The rows of each matrix lie in a flat space through zero, up to rounding. After each matrix: how many dimensions does the smallest such space have?

[[ 19  -7   3 -20   1   0   8 -10   3 -20  -2  19   3]
 [ -7  30  -2 -23 -11   1  -3  11   2  19   2  14  -9]
 [  3  -2  63  -3   4 -10  -6  -2 -10 -10  18  -6  -3]
 [-20 -23  -3  11 -14   7   2  -3   4  -8  -3  -4 -16]
 [  1 -11   4 -14  58  21  -2   6  11  -1   4 -22 -12]
 [  0   1 -10   7  21  39  16   4   4  -1  -6 -10  -3]
 [  8  -3  -6   2  -2  16  32  -8   0   5   6 -14   8]
 [-10  11  -2  -3   6   4  -8  20  11  -1   9  12  23]
 [  3   2 -10   4  11   4   0  11  33  -7   2 -13 -10]
 [-20  19 -10  -8  -1  -1   5  -1  -7  46   6 -10 -10]
 [ -2   2  18  -3   4  -6   6   9   2   6  27   2  10]
 [ 19  14  -6  -4 -22 -10 -14  12 -13 -10   2  36 -26]
 [  3  -9  -3 -16 -12  -3   8  23 -10 -10  10 -26  14]]
 -> 11

[[ 41  20 -33 -15  -1 -21  30  27  67 -20  25 -11 -22]
 [ 20  53  -6   0  -8  15  40  10 -17 -36  18 -45  -2]
 [-33  -6  35   2 -25  13 -19 -27 -38   1 -25   0  11]
 [-15   0   2   0   7  -5 -10 -18   1   0   1  19  -6]
 [ -1  -8 -25   7  51  -9  -4  12  -9  24  21  24   7]
 [-21  15  13  -5  -9  -1  -4 -24 -11 -11  -2   6  -3]
 [ 30  40 -19 -10  -4  -4  37  21  22 -28  23 -30  -9]
 [ 27  10 -27 -18  12 -24  21  32  45   0  25  -3  -3]
 [ 67 -17 -38   1  -9 -11  22  45  87  -8   8 -16 -28]
 [-20 -36   1   0  24 -11 -28   0  -8  37  -4  34  14]
 [ 25  18 -25   1  21  -2  23  25   8  -4  22 -14  -1]
 [-11 -45   0  19  24   6 -30  -3 -16  34 -14  28   7]
 [-22  -2  11  -6   7  -3  -9  -3 -28  14  -1   7  19]]
 -> 5

[[  4   8   5 -15  -6 -13  -7   2  -5  23 -13   0  -5]
 [  8   0  12  -7  -8   0  -5  18  -2  17  -8  17  -4]
 [  5  12   5 -22 -14 -20 -19   3  -5  34 -22   0  -5]
 [-15  -7 -22  25  19  11  17 -30   7 -47  25 -25  10]
 [ -6  -8 -14  19 -17   9 -31   2  17 -22  -1  11  14]
 [-13   0 -20  11   9  -1   3 -29   4 -27  11 -26   7]
 [ -7  -5 -19  17 -31   3 -55   3  22 -16 -13  15  18]
 [  2  18   3 -30   2 -29   3 -15 -14  37 -16 -22 -11]
 [ -5  -2  -5   7  17   4  22 -14  -3 -17  14 -15   0]
 [ 23  17  34 -47 -22 -27 -16  37 -17  82 -40  27 -20]
 [-13  -8 -22  25  -1  11 -13 -16  14 -40  12  -8  15]
 [  0  17   0 -25  11 -26  15 -22 -15  27  -8 -30 -11]
 [ -5  -4  -5  10  14   7  18 -11   0 -20  15 -11   2]]
 -> 3

[[-49 -38 -16  -5  -5 -10 -26  35 -14   7  17 -50  -1]
 [-38 -41  -1 -14   8 -13  -7  30 -11  -2   8 -12   5]
 [-16  -1  -8   0  13  -3  -3  -1  -5  -1   1 -15  -2]
 [ -5 -14   0  -3 -10  -3  -4  17  -6   0   8  -1   6]
 [ -5   8  13 -10  11  -1   0 -16   9   8 -17  22   4]
 [-10 -13  -3  -3  -1  -5  -1  15  -9  -3   8  -3   6]
 [-26  -7  -3  -4   0  -1 -19   2   4  13  -3 -23  -5]
 [ 35  30  -1  17 -16  15   2 -21  14   2  -4  -5 -13]
 [-14 -11  -5  -6   9  -9   4  14 -17  -6   9   6  14]
 [  7  -2  -1   0   8  -3  13   2  -6 -11   3  11   3]
 [ 17   8   1   8 -17   8  -3  -4   9   3   0  -6  -8]
 [-50 -12 -15  -1  22  -3 -23  -5   6  11  -6 -57 -22]
 [ -1   5  -2   6   4   6  -5 -13  14   3  -8 -22 -20]]
 -> 5

[[ 22  24  41  10 -18 -15  10  37 -10   7  19  12  -3]
 [ 24  -5 -27 -43  56 -13  56   7   8 -26  35   1  -5]
 [ 41 -27   6  -2  21   2  23  43  55 -31  -7  23  22]
 [ 10 -43  -2  17  33   2 -21 -13  18  -4  39 -33  49]
 [-18  56  21  33 -54  -1 -12  -8   3 -17 -17   6 -47]
 [-15 -13   2   2  -1  30  43 -26   5 -17 -14 -25  26]
 [ 10  56  23 -21 -12  43 -59  43  -9  26 -16  82 -74]
 [ 37   7  43 -13  -8 -26  43  44  -1  -6  -1  26 -14]
 [-10   8  55  18   3   5  -9  -1  85  -8   3   0  31]
 [  7 -26 -31  -4 -17 -17  26  -6  -8  35  18 -13  23]
 [ 19  35  -7  39 -17 -14 -16  -1   3  18   1 -21 -20]
 [ 12   1  23 -33   6 -25  82  26   0 -13 -21  10   9]
 [ -3  -5  22  49 -47  26 -74 -14  31  23 -20   9 -15]]
 -> 11

[[ 92   8 -20  25 -28  -1 -77  37  81 -18  -4  37   3]
 [  8  13 -15   2  20   9 -24  10  -1 -12  22  -7 -11]
 [-20 -15  18  -5 -17 -10  34 -15  -9  15 -22   3  10]
 [ 25   2  -5   7  -9  -1 -20  10  23  -4  -2  11   1]
 [-28  20 -17  -9  47  17  -7   0 -40 -13  40 -30 -20]
 [ -1   9 -10  -1  17   7 -12   5  -7  -8  16  -8  -8]
 [-77 -24  34 -20  -7 -12  88 -41 -57  29 -27 -16  12]
 [ 37  10 -15  10   0   5 -41  19  29 -13  10   9  -5]
 [ 81  -1  -9  23 -40  -7 -57  29  77  -9 -18  39  10]
 [-18 -12  15  -4 -13  -8  29 -13  -9  12 -18   2   8]
 [ -4  22 -22  -2  40  16 -27  10 -18 -18  39 -20 -19]
 [ 37  -7   3  11 -30  -8 -16   9  39   2 -20  24  10]
 [  3 -11  10   1 -20  -8  12  -5  10   8 -19  10   9]]
 -> 2

[[-51   4  -1  -5 -59   5  -6   1  19  24  -1 -16   7]
 [  4 -10   4  15  12   6  -3   3   3  -1   9  -1   7]
 [ -1   4  -5 -10  -1   0  -2  -7   2   5   0  -1 -13]
 [ -5  15 -10 -30 -11  -5   3 -25 -12   2 -10  -4 -15]
 [-59  12  -1 -11 -80  -2  -2  18  27  28 -11 -11   4]
 [  5   6   0  -5  -2  -6   4   9   0  -2  -7   6  -4]
 [ -6  -3  -2   3  -2   4  -7   6  17  13   8  -2 -14]
 [  1   3  -7 -25  18   9   6 -92 -67 -28  -3 -23  27]
 [ 19   3   2 -12  27   0  17 -67 -75 -46 -12 -10  47]
 [ 24  -1   5   2  28  -2  13 -28 -46 -34  -7   1  33]
 [ -1   9   0 -10 -11  -7   8  -3 -12  -7 -12   2   8]
 [-16  -1  -1  -4 -11   6  -2 -23 -10   1   2 -11  11]
 [  7   7 -13 -15   4  -4 -14  27  47  33   8  11 -67]]
 -> 4
